There are 4 ways to turn a row about zero (a turn may also mirror it). The second row of each pair is the first, turned, with some noise. The first 44 pairs use one turn. New pairs use 3 turns, one after the other, and a turn may come again.
Known pairs, each followed by its turns in order:
2.006,2.099,0.676,0.356,-2.395,0.971,-0.164,0.017,-1.031,0.245
-0.761,-1.745,1.790,-0.620,0.658,-1.884,0.301,-0.027,1.171,1.547 => Z550

0.598,-0.043,1.079,-1.881,-2.539,0.199,0.875,1.177,-1.013,-3.006
1.380,-2.341,0.797,-0.911,-1.102,0.996,0.549,0.448,-1.609,-2.389 => Z551

-4.292,0.809,-1.527,2.491,-0.347,-2.283,0.001,-2.100,0.626,2.179
1.640,0.617,-1.870,0.165,-0.657,-1.660,2.391,3.837,-3.349,-0.236 => Z550

0.449,0.305,-0.063,-1.618,-1.930,0.444,0.955,1.479,1.870,0.695
-0.684,0.706,1.832,-1.719,0.394,-1.164,1.754,1.441,0.093,-0.884 => Z154

-0.376,4.292,-4.292,2.133,0.141,0.499,1.850,0.245,4.124,2.455
4.166,2.564,-0.433,1.144,0.539,1.495,-3.244,0.562,3.342,4.386 => Z604

0.774,-1.901,0.905,-0.500,0.357,0.413,0.634,0.528,1.148,-4.292
2.841,-2.894,1.423,-0.301,-0.629,1.209,-1.003,-1.162,0.876,-0.720 => Z551

1.156,0.922,-1.119,0.307,-1.643,1.568,0.256,-1.985,1.062,0.837
-0.163,-1.109,0.237,-1.585,0.020,-2.641,1.175,-1.161,0.183,-0.471 => Z550

2.274,1.861,-3.707,-0.106,0.072,0.768,-1.373,0.181,-0.211,0.214
-3.896,-0.913,-0.108,-0.133,0.331,-2.239,-0.950,-0.045,0.367,-1.705 => Z550

-0.695,0.289,1.545,-4.292,0.771,1.100,0.094,0.384,2.546,-0.019
-1.201,-0.204,-1.108,-1.224,-1.972,0.205,2.249,2.802,-0.240,2.850 => Z604

2.548,-0.072,1.181,0.049,-1.254,-0.652,-0.001,-0.436,3.842,1.201
-0.390,-1.174,-2.434,0.916,-1.366,-0.513,1.763,-2.204,2.654,-0.383 => Z551

-0.498,-0.148,-0.245,0.517,-1.002,-0.892,0.782,1.225,-0.647,0.002
0.568,-0.194,-1.038,-0.615,0.898,0.341,0.376,0.209,-1.688,-0.298 => Z551

2.381,-1.445,-1.458,0.575,-1.127,-1.903,-0.327,0.398,-1.023,0.062
-0.934,-1.824,-0.443,-0.022,2.257,-0.053,0.707,-1.543,-1.626,0.097 => Z551

-0.287,-0.367,0.068,-0.236,0.258,-0.883,1.299,0.070,-0.903,1.120
0.338,1.309,-1.032,-0.529,0.362,-0.022,0.149,-1.010,0.914,-0.534 => Z154

0.000,3.672,0.258,0.205,0.543,-0.865,0.017,1.817,-1.920,1.601
0.798,0.556,3.458,-2.050,0.183,1.476,0.124,-0.569,2.371,0.200 => Z604

-0.214,-0.609,0.132,-0.164,-0.223,0.698,-2.361,0.624,0.081,-0.081
0.910,0.084,-0.160,0.120,-0.598,-0.495,-2.364,0.598,0.559,-0.345 => Z550

0.433,-1.730,0.398,-0.366,0.255,-0.147,-0.316,0.397,0.396,-0.047
-0.556,-0.654,-0.619,-0.285,-1.125,-0.652,0.174,-0.161,-0.862,-0.270 => Z604

1.775,-1.288,-0.953,2.225,3.367,-0.457,0.477,2.061,0.529,0.328
-2.613,2.555,-2.168,-0.606,0.851,1.863,-1.504,-0.404,-1.235,0.768 => Z550

-1.332,-4.292,1.272,0.829,-0.411,1.405,0.160,0.746,-0.093,0.849
-1.064,0.763,-1.609,-1.330,-2.198,-1.520,-0.111,-0.124,2.490,2.383 => Z154

-1.545,-0.205,3.242,-0.264,0.756,-1.700,-1.289,2.250,0.571,0.305
1.176,0.010,0.163,-3.365,-1.300,-1.033,2.175,0.711,0.176,-1.676 => Z604

0.693,0.448,2.714,1.117,-0.845,1.654,-0.187,-0.779,0.623,0.592
1.342,1.194,0.304,0.633,-0.688,1.160,2.272,-0.548,-1.349,-0.277 => Z604

0.024,0.414,0.467,1.186,-0.846,3.569,-2.414,1.774,1.342,-0.003
-3.417,-2.173,0.096,0.334,0.194,-1.585,-0.092,2.022,-0.293,1.823 => Z154

0.043,-3.001,-0.189,-0.024,1.518,-0.299,2.346,-1.005,-2.319,1.333
-0.931,-2.249,0.490,-1.176,1.807,0.319,-1.835,-0.301,-3.560,0.086 => Z604

0.153,0.323,-1.486,0.737,0.130,-0.379,-1.978,3.458,-0.763,-0.332
1.633,-0.143,-0.688,1.658,2.449,-1.466,-0.116,0.397,-2.290,-1.630 => Z551

1.266,-0.714,-4.292,0.148,-0.116,0.102,0.365,-1.297,-1.441,-2.205
-2.033,-0.765,0.188,3.480,1.152,-1.260,-2.961,-0.136,0.727,-0.287 => Z604

2.195,-0.390,-0.690,0.783,-0.020,-1.858,-0.310,0.088,-3.363,2.398
-0.886,2.431,-1.676,0.303,1.886,1.907,1.012,-2.344,-1.054,0.257 => Z154

-1.289,-0.727,1.892,-1.806,3.425,-0.096,-0.004,-1.848,0.927,0.105
0.721,0.813,0.119,0.375,-2.992,1.093,-2.935,0.071,0.652,-1.888 => Z154

0.854,-1.979,-1.153,-1.837,0.524,1.136,0.336,3.628,-0.157,0.461
-1.870,-2.038,0.534,-1.604,-1.419,-1.720,-0.830,-2.109,-0.080,2.208 => Z604

3.585,-0.598,-0.254,0.776,1.013,0.174,-1.348,2.495,-0.199,-1.186
-2.763,-0.956,0.548,0.955,1.744,2.754,0.851,0.830,1.666,0.923 => Z154

2.278,1.851,-0.001,3.959,1.380,-0.075,-0.261,0.036,-0.219,-1.063
-2.327,-0.061,-2.006,-0.187,3.142,-1.367,-1.084,-0.658,-0.928,2.770 => Z550

-1.113,-3.187,-0.180,2.692,-0.916,-2.246,-0.584,-0.006,3.339,-2.757
2.071,-0.956,3.113,-0.803,0.040,-0.877,-1.242,-1.089,2.986,3.981 => Z154

-1.310,-2.467,2.496,0.412,1.459,-0.447,-0.140,0.166,-1.213,0.690
-0.582,-0.070,-0.952,-1.685,1.677,0.736,-2.510,0.781,1.310,-0.407 => Z551

0.418,-0.871,-0.910,2.710,-1.480,0.150,-1.152,0.323,-0.416,-0.213
0.944,0.639,-0.557,1.316,0.320,-0.550,-0.491,-2.405,0.126,-1.556 => Z604

1.160,0.152,0.305,-3.520,0.070,0.713,-1.022,0.844,-2.701,1.147
-0.577,-0.439,3.758,0.237,0.674,0.749,-1.339,0.114,1.115,-2.139 => Z550

0.146,1.604,1.567,-0.117,-0.076,-1.786,0.898,0.246,-1.010,1.047
0.139,2.360,0.288,1.446,1.313,-0.295,-0.362,-0.425,-0.247,-1.372 => Z154

-0.713,0.294,-0.419,1.373,1.682,0.004,-0.529,0.475,2.314,-1.933
-0.171,1.166,-2.801,1.833,-0.508,-0.244,-1.153,-0.861,-0.501,0.827 => Z550

0.019,1.051,1.941,-1.331,-0.039,-1.032,0.404,1.172,-0.265,2.049
-0.043,1.948,2.336,0.485,0.801,0.153,1.490,0.665,1.101,0.279 => Z550

-0.544,0.912,-2.179,-0.134,-0.733,-1.098,-2.098,-2.769,-0.513,-2.590
-0.054,-2.456,2.624,1.527,0.393,-0.157,1.694,1.629,-0.712,2.658 => Z551

0.071,-1.310,0.917,-0.492,-0.330,2.434,2.412,-1.033,0.053,3.580
-2.032,2.113,-0.631,-2.830,-2.468,-1.098,-0.891,-1.670,0.666,0.030 => Z551

1.992,-0.512,0.881,-0.151,-2.444,0.387,0.116,-0.003,-1.507,0.225
-1.265,1.125,0.231,0.693,-0.103,-0.279,2.845,-0.814,0.031,0.399 => Z154

-0.732,-2.511,-1.635,0.114,-2.151,1.245,0.302,-0.257,1.333,-0.585
1.500,-1.595,-0.176,-2.167,-0.574,-2.204,0.167,-0.497,0.010,1.260 => Z551

-0.140,-1.285,0.781,-0.190,2.016,0.828,-1.951,-4.292,0.453,0.220
-1.926,-0.711,2.152,0.359,-0.241,-0.532,-1.468,0.726,3.249,2.595 => Z551

-1.628,0.549,2.871,0.740,-1.260,-2.391,-0.203,1.455,-0.640,0.403
1.963,1.211,0.888,1.204,0.315,0.670,1.256,2.502,0.935,2.196 => Z550

0.444,-0.441,2.202,-4.292,-0.215,0.589,-1.798,1.349,0.195,1.614
-2.306,-0.682,-0.496,-2.756,-3.388,1.436,2.058,0.493,0.003,0.863 => Z604

0.370,1.285,0.072,0.468,-0.587,1.526,-0.596,0.549,0.516,1.597
-2.100,-0.478,0.023,-0.194,0.606,-1.328,-0.153,0.191,-1.446,-0.430 => Z154

New pairs, each followed by its turns in order:
0.601,-0.213,0.150,2.827,-0.137,-2.426,-0.313,-1.588,3.757,-1.289
0.047,-0.453,2.317,1.412,-3.543,1.769,-1.195,3.029,-0.737,0.536 => Z154 Z550 Z604

-0.133,-0.038,-0.402,0.095,-2.588,-0.179,1.470,2.767,-1.141,0.651
-0.877,0.712,2.383,-1.530,-1.832,-1.578,-0.953,0.210,-0.459,-1.273 => Z604 Z551 Z154

-3.502,0.157,-0.390,4.292,-0.537,-0.536,0.863,0.501,-2.629,0.361
1.013,1.759,-0.464,3.072,-0.323,-0.588,-2.228,3.944,0.716,1.935 => Z551 Z550 Z154

-0.347,4.292,0.343,0.786,-0.856,-2.214,-0.301,4.292,-3.169,0.435
-0.605,3.530,-0.402,1.129,-2.820,-4.519,-2.997,0.706,-1.837,0.494 => Z154 Z154 Z604

0.166,-0.927,-1.304,-4.292,-0.137,0.247,0.139,-0.058,4.292,-3.846
2.226,1.996,-1.067,-3.180,-1.744,-2.077,3.282,-3.819,0.934,-0.346 => Z154 Z604 Z154

-1.296,0.391,-2.716,2.678,-0.134,1.204,-1.874,-0.260,0.290,-2.347
-0.948,1.905,0.883,-0.780,4.007,1.867,-1.600,-0.629,0.296,-0.523 => Z550 Z551 Z551

-0.301,0.538,-1.561,-2.201,1.516,-4.292,-0.594,-0.259,-3.107,1.468
-3.277,-2.129,1.912,2.896,0.743,-0.245,-0.048,2.384,-2.517,-1.117 => Z551 Z551 Z154

0.872,-0.106,-1.708,1.968,1.028,-3.283,-2.492,0.735,0.285,0.144
0.389,0.997,-0.011,4.006,-0.380,2.095,-1.546,0.345,-1.388,-0.629 => Z154 Z550 Z154

1.454,-0.196,4.292,-0.106,0.081,-0.603,-1.530,-1.532,2.199,0.749
0.674,-0.459,0.924,-2.447,3.137,1.573,-0.102,-1.810,-2.449,0.280 => Z551 Z604 Z154

0.948,1.538,-0.986,1.223,-0.332,0.422,-0.471,0.335,0.710,-2.155
-1.155,-1.852,1.047,1.047,-0.551,0.441,-1.908,0.091,-0.160,1.281 => Z551 Z604 Z551

0.613,-0.603,0.054,2.502,2.679,1.706,-1.129,-0.183,0.259,-0.301
1.997,-1.064,-0.543,0.300,1.393,1.476,0.083,0.568,-3.334,0.365 => Z154 Z604 Z154

-2.493,-0.360,-1.029,-1.848,0.319,2.440,-1.215,-1.112,0.051,-1.204
0.467,0.259,1.080,-2.798,1.035,-0.575,1.926,-0.273,-2.308,1.465 => Z550 Z154 Z550

1.257,1.711,0.360,1.571,2.275,-0.542,-0.989,1.045,-0.187,0.471
2.418,-1.658,0.183,-1.516,-0.474,-1.113,-0.872,-0.485,-0.806,1.292 => Z604 Z551 Z551

1.524,-0.772,0.064,1.766,0.449,-0.098,-3.438,3.538,-0.166,1.371
-0.967,-2.002,1.742,2.155,2.300,-0.741,-1.424,2.554,0.796,2.775 => Z154 Z550 Z550

-0.432,-0.031,0.284,0.295,0.003,-0.061,-3.563,2.857,0.180,0.351
-0.098,0.265,1.648,1.675,0.743,-1.505,-1.262,2.063,0.727,2.354 => Z154 Z550 Z550

2.751,0.912,-0.999,0.065,0.796,-0.122,-0.979,2.323,0.380,1.166
0.753,-0.324,-1.403,-2.924,1.750,-0.183,-1.518,-1.245,-0.076,-0.023 => Z551 Z154 Z550

-0.232,-0.951,-0.211,0.194,-0.204,-0.636,0.372,0.162,-0.061,2.175
-0.404,1.771,0.381,0.930,-0.928,-0.634,-0.768,0.300,0.459,-0.151 => Z551 Z604 Z550

-2.181,-1.517,1.131,-0.219,-2.404,-0.135,1.471,-0.028,0.333,1.440
3.076,-1.206,0.371,-0.482,1.027,-1.463,0.121,0.655,0.096,1.863 => Z154 Z550 Z604

-0.678,0.026,-0.240,-0.972,-2.074,0.105,1.494,1.027,-0.564,-0.590
0.831,-0.366,-1.050,-1.389,-0.640,0.406,0.941,-1.845,-0.292,-0.570 => Z550 Z604 Z154

0.818,0.397,2.399,-0.347,1.260,-0.196,2.158,2.575,4.292,2.962
0.817,-2.113,-3.078,1.096,3.808,-1.119,-2.965,1.736,0.604,-1.250 => Z551 Z550 Z604

-3.894,2.072,-2.887,-1.613,-0.300,-0.144,-2.742,-1.805,-0.657,1.434
1.849,2.487,-1.721,-0.366,0.637,-5.010,-1.179,-0.997,0.976,0.049 => Z550 Z550 Z551

-2.387,1.120,-1.571,-0.676,0.055,-0.579,-1.002,1.021,1.464,0.886
0.317,1.236,1.482,2.518,1.724,0.591,0.046,0.587,-1.160,0.651 => Z551 Z551 Z604

-0.025,0.990,0.311,-3.089,-3.991,0.843,0.570,-0.258,-1.952,-0.468
-2.304,-1.021,1.398,2.050,2.441,3.320,0.411,-1.661,0.152,-0.842 => Z604 Z550 Z604

1.458,1.368,0.207,0.362,-0.885,-0.260,3.702,-0.258,0.271,-0.134
-1.573,0.901,-3.194,-1.056,-0.558,1.915,-0.611,0.326,-0.129,-1.401 => Z550 Z604 Z154

0.690,1.849,-1.900,2.135,2.543,0.169,1.322,3.133,-0.162,-0.765
-0.411,1.569,2.113,-0.687,-1.184,0.601,-0.430,4.114,0.721,1.705 => Z550 Z604 Z604

-1.428,3.115,-1.212,-0.608,1.364,0.104,-0.075,0.522,-3.981,0.158
-0.528,0.493,-0.540,-0.354,-2.195,4.289,-0.113,0.263,2.342,-1.105 => Z551 Z604 Z551

-0.045,-1.010,-0.188,1.590,0.554,-1.222,-0.596,0.181,-2.542,1.440
0.112,0.036,1.185,0.982,1.520,-2.326,0.026,0.665,-1.241,-0.789 => Z551 Z154 Z551

0.067,-0.990,1.957,-2.261,-0.078,0.225,-0.108,-1.452,-0.558,1.845
-0.518,-2.301,-0.454,-1.554,-1.359,-0.569,-1.247,1.275,-0.016,-1.094 => Z604 Z550 Z551

2.238,1.760,-2.579,1.258,-0.661,0.242,-4.292,1.846,1.226,0.292
-4.610,2.232,-0.455,1.695,0.548,2.345,-1.644,1.422,-0.674,-1.129 => Z550 Z154 Z154

0.266,-1.109,-2.137,-0.692,2.255,-1.095,0.254,-1.180,-2.041,-0.586
-1.289,2.049,-1.213,0.866,0.230,1.163,-2.738,-0.128,0.943,0.103 => Z604 Z551 Z550

-0.060,-1.358,-4.292,-0.545,0.254,-4.292,-0.607,-1.700,-0.142,-0.037
-2.642,1.213,-0.065,3.145,-0.566,3.450,1.822,-2.323,0.601,-1.349 => Z550 Z551 Z154

0.399,1.347,0.185,-0.978,-0.565,-4.292,-1.002,2.727,-0.110,1.248
0.594,-0.779,2.119,-0.840,3.990,-2.451,-0.970,-1.542,0.442,1.190 => Z551 Z551 Z550

-1.033,0.935,-1.161,0.609,-0.630,0.189,-3.828,0.311,-1.488,-0.315
-2.230,0.002,-1.309,0.909,1.327,-0.442,-2.632,-0.884,-1.490,-1.349 => Z551 Z551 Z550

-1.671,-0.165,-0.581,0.324,0.473,-2.017,0.658,-1.113,1.827,-2.664
-3.424,-0.552,-0.132,-1.233,-0.985,-2.009,-0.520,0.360,-1.339,-0.193 => Z551 Z604 Z551

-4.292,0.941,2.844,-1.159,-0.517,0.137,0.934,-0.032,-0.076,0.961
-0.486,0.034,-0.972,-4.572,-1.552,1.014,0.244,-1.352,-1.228,0.477 => Z604 Z604 Z604

-0.218,2.769,0.110,-3.725,-0.310,1.049,-0.415,-3.283,0.415,-1.058
0.806,-1.141,-0.181,-1.611,-0.911,3.245,-2.395,-0.582,1.538,3.567 => Z154 Z604 Z551

-0.031,1.402,0.051,2.169,-0.204,3.102,-1.003,1.176,-1.522,0.570
3.441,2.074,0.732,0.196,1.954,0.134,-0.317,0.918,0.279,-0.607 => Z550 Z551 Z551

3.562,0.671,0.695,2.760,-0.776,1.597,-2.847,-0.174,1.373,0.395
0.666,2.092,-0.153,1.216,1.509,-2.672,2.521,1.245,1.101,-3.378 => Z154 Z551 Z551

-0.841,-1.648,-0.754,-0.048,0.888,-0.815,1.137,-0.864,-0.079,0.505
-0.084,0.351,-0.256,-0.520,-1.868,-1.005,-0.470,0.865,-0.419,0.875 => Z154 Z604 Z550

-2.360,-1.846,0.078,0.143,1.036,2.917,2.121,0.080,1.708,1.085
-0.529,0.235,-0.326,-0.854,-0.838,2.461,-0.425,-0.920,-4.157,1.819 => Z550 Z154 Z551

-0.897,0.377,0.418,-0.577,4.292,-0.613,3.395,-0.357,-0.465,0.333
0.023,1.175,2.386,1.736,3.458,0.640,-0.785,-0.716,-2.325,2.294 => Z550 Z604 Z550

